All groups share one centre, and each spreads out both ways along 12 directions, with some noise.
Some rows, each with its group after it:
[  2 -21   8  -8   0  13   4  -3   0 -10   2  16  24 -10  11  -4   9   4
  19]	J178
[ 17 -10  30   9   6  21  18  -8  -3 -26   3   0  -5   0   6   2 -17   6
  -7]	J642
[ 16  24  25  11  -4  23  21   6 -16   0  33  10  16  17   5 -18 -14   9
 -15]	J277
[  8  -7  25  -2  -2   9  19 -15   3  -6  -2   7  10 -14 -19 -13  15  20
  15]	J277
[  0   5  -3   9  -1   4   0  -6 -23 -20   9   9  -8   3  14  -2 -13 -18
   3]	J178
[-13  21 -22  10  -9 -15  10   2   1  24  14   0  12  10 -10  -4  -2  25
   1]	J178
[-11  -9  17  -5  -1   4   4  -9   1  13   1  16  -5  -2 -11   3  13 -14
   8]	J277
[ -9   6  23 -12  -5  -8 -12   8 -18  12  11   1  24   8 -13 -28  -1  -1
  -2]	J642
[ 19  10  12 -14   1   3   2   4  14  12 -15   4 -14 -43 -13 -19  35  -8
 -10]	J26
[  5   2   7  17   1  15   6  -1  -8  -8  10   7 -19 -18 -13  -2   0  -8
  10]	J26
[ 15  18  -2 -10   4  11  25  10  12  -2  -5   7 -11 -18  19  19  -6 -16
   2]	J642
[ 15  -4   6  -8   6  25   7  10  25  -1  -1 -16  10   8  -3  22 -10  21
   0]	J178
[ -5  11   0 -22  17  -8 -15  17  -4 -10  -6 -11   8 -10  -3   7 -13  -1
  21]	J26
[  0   1  18   7   8  -4  -7   7  10  20  -4  -5  -1 -11  17  -4   9 -18
 -19]	J26
[-12   4 -15   5   6  -8 -12  14   0  15   0   4   8  -6  -7  14  13 -20
  20]	J277
[ -8   0  11 -11  25  14 -21  22  -6  -3  12  19   5  15 -22   5 -10 -14
   0]	J277
[ 13  16   1  -3  14  -5  13  -6  -3 -18  -9   1  -7 -10   7  -6  -8  25
  -2]	J277
[-16   1  -6 -14 -13  22  -6  -7   1   2  17   0 -29  11   8  -2 -25   6
  -7]	J642
[ 11  29  -7 -14  -1  27   8  19  -2  -1  23  -8  17  -1   7  15 -11  -7
  24]	J642
[ -8 -23  10   5  18   8   9 -24  15 -30   2  42  13  11  -2  -2   8  13
 -19]	J642
[  7   6 -12  -6  -3  10   8  11  12  -8  13   3  20  21  13  12 -13   5
 -17]	J26
[  0  15 -22   0  -8  -2  11   1 -23 -22  16  11  23   8  13   2  -7  -6
  23]	J642
[ 11  -5  -8  11 -11  20  11   3   8   1   9  -6   4  14  27  14 -13  -2
  -9]	J26
[-29  21  18 -16  19  14  -9   7   9  -3  32  11   4  13  -4   6 -29   0
  -8]	J178
[ -6 -27 -16  15  -7 -15  11  -2  -6   6 -19  15  -2   5   4  21  15 -24
  16]	J642
[ -5  15   7   2   4   7  11 -26   0 -17  21  23   0   9  14 -20  -8  21
 -29]	J26
[ -3   5  17  18  15  -3   6  -1  11 -24   9   7  20 -11  -3 -10   0   7
 -20]	J277
[ -1 -21  -7   5  -2  -9   5 -14 -10   7 -13  16   6  11   6  -7  13  10
   9]	J277
[  1 -15  22  12   6  15  11 -10  15  22  -4  -9  -8  12  13  12 -11  22
  -8]	J178
[  6   9   9 -21  16 -10  -3   3 -16  -9 -11   0   0   7 -14   1  -3  -2
   9]	J178
[ -5  18  11 -11  19   5   2  -8  -9   8   8  16  14  10  12   4   6   0
  18]	J178
[-10  -4  -8   4   6   9 -10  -2   3 -10  11   6 -12  -1   5   4 -12  -1
  -2]	J642
[ -2  22 -13   3   8 -16  -8  14 -20 -26  12  16  12  -9   0  -9   0 -23
   1]	J178
[-11   4   2   3 -16 -19   6   6   9  21   5  -7  29   5  -6  -2  13  -1
  -9]	J277
[ 0 -9  7  0 12  9 -7  0 10  8  0  4 13 -1 -9  3 11 11  6]	J642
[13  2 -6  4  6 16  5  6 -6  3  3  2 14  2  7  9  3  5 20]	J277
[ 21 -21 -11 -16 -31   1   9   3  -3  12 -29  -4  -6  -8   7  -6  21  -5
   8]	J26
[  7  14  -5  11  37  10 -17   5   0 -35  18  22   3   1 -36  18  15 -25
   2]	J178
[-14 -16  16   2   7  18  -3  -5   2 -26  19  19   4   9  -7   2 -15 -10
  -7]	J26
[-12  34  12  -1  24 -31 -12   8  -2  16   3  -8   1  -3  -7 -14  -8   8
 -20]	J26
[ -8   2  -4   9 -13  14   7  13 -10  -4  17  -3  -8   3   7  24 -19 -38
  14]	J642
[ 11   9  19  18  20 -15  11   3   5  10 -15  12  -1 -10   7  -4  13  -1
 -22]	J277
[ -2 -19  33 -17  12  14 -12 -10  -2 -11  -3   8  -3 -11  -8 -27  -1  15
  -5]	J642
[-38 -22   5  28  -9  -3 -10 -11  15   2  26  13   6   1 -27   6  12 -20
  -6]	J277
[ 11  10 -13  11  -4   6   6   5 -17  -6   6   3  -2 -25 -16  -5  12  -4
  34]	J178
[  5  11  -8  -2  -3  -4  -1  22  -9 -16   6   3  17 -25 -11  -9   4  -9
  16]	J178
[  4   6  -1  22  22   8   0   9  23  16   2 -10   1  -7   0  20  -1  20
   1]	J178
[ -5 -24  18  34 -11  18  14   1  -6  18  13   8  14  15   0  14   4 -20
  11]	J26
[ 11 -10  -3   7   1  -6   1  12  -4  -2 -15 -10   7  -7  27   4  -5  -4
   3]	J178
[  2 -12  26  10  -5   5   6   9   8   1   4   4  10  -4  -8  -7   2 -11
 -19]	J178
[ -2   0 -16  22   6 -11   0  -5   3 -16   5   6  22  16   9  -5  -5  21
 -18]	J277
[-21 -17  -9   8  -5 -13 -12  -7  -3 -16   1  -3  -7 -15 -16   0  -2  -6
  20]	J277
[  5 -26 -29  25 -10  12  -1  -1   9 -15   3  24   4  -9   7   6  24 -23
  -3]	J26
[-10  -9   6   8   1   8  -4  -2   7  15   6  15   4   2   4  -3  11  -8
  -7]	J642
[-12  12   1  -2  -2  13  -4   1   4   3  21  -6 -18   9 -13   8 -16  -1
  -5]	J26
[ -5 -10  -6  28   0  -2  12  -6 -10 -18   8  21   3  11 -23   3  -4   5
  -2]	J26
[ 24  19  -6 -23  -8 -14  21  20 -12 -21 -19  -7   7   0 -16 -11 -13  22
   0]	J26
[  1   1  -1  32  10   3   7 -12  -8 -15  10   4 -17   1 -18   2  -8  12
   3]	J642
[ -5 -21  14  33 -16  -7  14 -20   7  -2  -4  -2   1  -6  12  -4   6   1
 -15]	J277
[  8  13  -7  -7  11  15 -20  16   7   0   7 -28   4   1  14   3 -23  22
  -1]	J642

New rows, each followed by its group:
[  4  -9  25  20   8  11   7   0  17 -26  14   3  30 -19 -11  -5   9   5
  -4]	J277
[ -5 -17 -11  29   1  20   0 -15   5 -28  16  14 -14  -4 -19   3  -1  10
   1]	J178
[ 11  26 -11   0  17 -11   2  18  -4  20 -11  -6  -8   3  -2   9  -1   4
   4]	J277
[  8 -30  21  -8 -17  34   2  -8  -9  -9   8  -8   8   7  23  -2 -12  -5
  18]	J642
[ -9 -13 -21 -12  -8 -10  -4  -4   2  16 -15   7  -7   5  14   1   9   5
   3]	J642
[ -9 -10  14  -4  -2   5  13 -16   0   7   2  29  -6  -2 -18 -11  16   1
   5]	J642
[-10  -5 -11 -21   7 -12 -15   3  -2   5  -8  -8  28  23  24   9  -8  13
  15]	J26
[-19 -18  27  -1  13   1  -7  -4  10   2   3  21  -5   0 -18 -14   5  -5
 -26]	J642
[  1 -11  -5   2  -9   5   0  -3  -7 -10   4   9  10   4  -5  -1   5  -6
   9]	J178
[-15  -7   7   3  12   4  -8   0  -4 -32  10  16 -18 -15   2  -2 -19 -24
  -6]	J642
[  6  -7 -12  10 -29  22   9  -4   7  11  13   9  -8   7  28  -2   9 -24
 -24]	J26
[ 17  14  28 -12   6  32  -6  16   1  18  10 -16  18 -22  10 -10   4   6
  12]	J642
[ -5 -12  12   2   2   8 -16  10  -7 -15  10 -14  13  11  -3   3 -21  -5
   6]	J642
[ 11  20  14  12  29  11  -6  19   7  -9  14  -3   1  -2 -11  18  -6 -25
 -13]	J178
[-10 -13  12  18  -5  20 -11   6  -2   3  19  -2  -3   4  17   6 -12 -29
  -9]	J642
[-15   3   8  27 -13   8   0 -10 -31  -6  41  13  24  19 -15 -11   1 -11
  18]	J642
[-6 23  4 12 19 -5  3 -1  0 29 11  5  7 19  9 13  3 -4 -4]	J178
[-11  -4  12 -30  11  -3 -21   2  15  22  -8   5  12 -17   4 -11  29 -16
   0]	J26
[-11  -1   4   4   9  -7  -6   8  -3   5   3   4  13   5  -7   5   1  -5
  11]	J26
[ -6  -9  39  -1   5 -22  13  24  -2   7  -7  11  29  25 -45  -6  -4  -4
 -23]	J26
[ -4  -4   0   7   6  14   1   2  12 -22  18  23  21 -15 -10  -7   9   7
   0]	J178
[ 12  -6  44  11  21  19   1  -6   3  -8  10  10  26  -9 -16 -17  15  20
  -4]	J642
[ -6  -7   9 -25  -5  22  -4   7 -16  -8  11  10   2   3  -5   2  -9 -16
  26]	J277
[ 12  -4  -1 -18   7  21  -1   9  19  -9   4   2  30  -3  16  10   5  -4
   7]	J26
[ -4  -3   1   0  -4   3  10   3   1  10   2   9   0   0   0   8   3 -17
   7]	J642
[  6  20  11  -8  29   9 -13  28   6 -15  10   2  25 -27  -5   2   2 -12
  11]	J642
[ -8 -21  -9  -5  -2 -10   0  -4  12   4  -9   8  26  18   0   0   8  25
  -3]	J178
[ 25  18   6 -12   2  12  23  13  -1 -21   2   8  17 -11  -1  -4  -1   8
  -2]	J26
[ 16 -11  11  -8  11   0   1  30   1 -14 -18  -9  12 -15 -16  13  -4 -14
  18]	J26
[ -4 -16   7 -10   8  -2  -5  -9   6   4 -12   1   4   7 -13   3   8  15
   8]	J26
[ 24  25  12  13   7   7  23  -5   3  -1  -2  -1 -13 -15  -3 -10   1  22
 -13]	J26
[  2 -15   3 -16  -8   6  -9  -4  -3  10  -4   0  21   6  22 -16   9  13
   7]	J642
[ 21  15  -6  15  -1  13  11  13   3   1   9  -1  15 -15 -11   7  20  -8
  12]	J178
[ 17   2  -4  11  25  14 -16  13  12  -2  -2 -17  17 -13   6  10   5  15
  15]	J642
[ 21  -4 -10 -13   1   1   1  12   0 -16 -16 -18   6  13  -3  14 -10   9
   3]	J178
[  9   6  -9 -11  -1   7   4  11  10 -22   4   8  -1  -3 -20   1  -3   3
 -12]	J26
[-17  -9   5   6  -5  -3 -11  17  26 -16  24  -8  58  -2  -6   6   7 -13
  -6]	J277
[ -2  -8  -6  -5  -2   6   3 -15  -8  -6   4  15   8  17 -13   3  11  12
  18]	J178
[-12   9   5 -11   5 -12  -1  -5 -16 -19   6  15   3   8   2 -15 -14   2
  -4]	J178
[ 18 -12 -17  11  12   1  14  10  15 -20 -20 -11  -4   5  24  44 -16  -7
   2]	J642
[  7  21 -24   2 -18   5  17   4   1  19  12  -5  20   2  -3  -3   7  25
  19]	J178
[ 28  12  39   3  10  15  25  -2   5  10   4  16  23   9 -18  -2  26  -2
 -16]	J178
[ -9 -11   3  -7   5  -5  -4   1   5  -5  -3  16  17  10   8  -3   2  -3
 -11]	J642
[ 15  28   9   5   2   4  16   7 -19 -11   7  -6  -8 -15  -5  -4 -17  11
  15]	J26
[ -6  12   9  33   1   5   6   4  -3   8  24  -5  -3  20 -24  12 -14  -1
 -11]	J642
[-12 -13 -31  28  -4   3   8 -20  12   2   6  13 -21  23  10  21  -5   5
 -10]	J642
[  5  12  -9  20  31 -12 -27  17  18   2  -2 -16  12  -4   7  -4  -4  25
 -23]	J642
[-10   4  25   5  26  -6  -1   0   6 -19   4  24  -5 -12 -38 -10   2  -3
 -16]	J642
[ 11  -6   1  13   2  -1  14   8  -6 -13  -2  -6  15  22   4  23 -12  -8
   5]	J642
[ -9 -11   4   1 -10   9  15 -23  -7 -15  15  19   1  23   3  -4 -10   8
  -5]	J642
[ -2  18 -16  22  -4 -14   5  11 -14  18   5   1   1  -6   3   6   7 -17
  15]	J642
[-10  14   7 -12  23  22 -10   4   1  -5  22   1  -5  16  -1  27 -20 -17
  10]	J178
[  1   1 -12  17   4  -4  -3   3 -10  10  -2   3   6   3  11   9   8 -14
  15]	J178
[ 10   8  11 -33  -3  -1  17  16   8  12 -11   4  25   4  13   5   3  -8
   0]	J642
[  2 -11  27   5  24   8 -37  21  -1  -8  11 -22  37   2 -19 -11   0  11
   4]	J642
[ -6  12   2  -1   0  -6   0   0 -10  14   4   0  -1  18  -2   1  -6  -1
   1]	J178
[ 27   3   6   1  -3  -3  24   0   4  -2 -17   4   9  -5  -6 -11  15  20
  -6]	J26
[  7   1  -6   9   8 -22  -1   4  -9  -4 -15   1  10  13  15   0   1  -2
 -12]	J178
[ -2  -5  -6 -20 -14  -4  -5  -3  -9  -2  -8  -2 -15   1 -12 -11  -2   3
   1]	J26
[-17  25  -5  19   2 -33   7  -6 -26  10  15  14  17  21   9 -18  -6   9
  -6]	J26
[  0   9  30   3   4  39 -15  -4  -7 -10  45   0  32   6   6 -28  -9  18
  -6]	J642
[  7 -22   5  14  -7  29  -3  11  10  -9  11   8   6 -13  12  13   9 -41
   1]	J26
[ -7  15   1  34  10  -6   8  -1  -7   0  16  15   8   8  -4  -2  -2  -1
 -12]	J26
[ -9  -3   6  20   3  -4   3   0   5   8   3   9  -8   7 -11   9  -1  -6
 -14]	J642
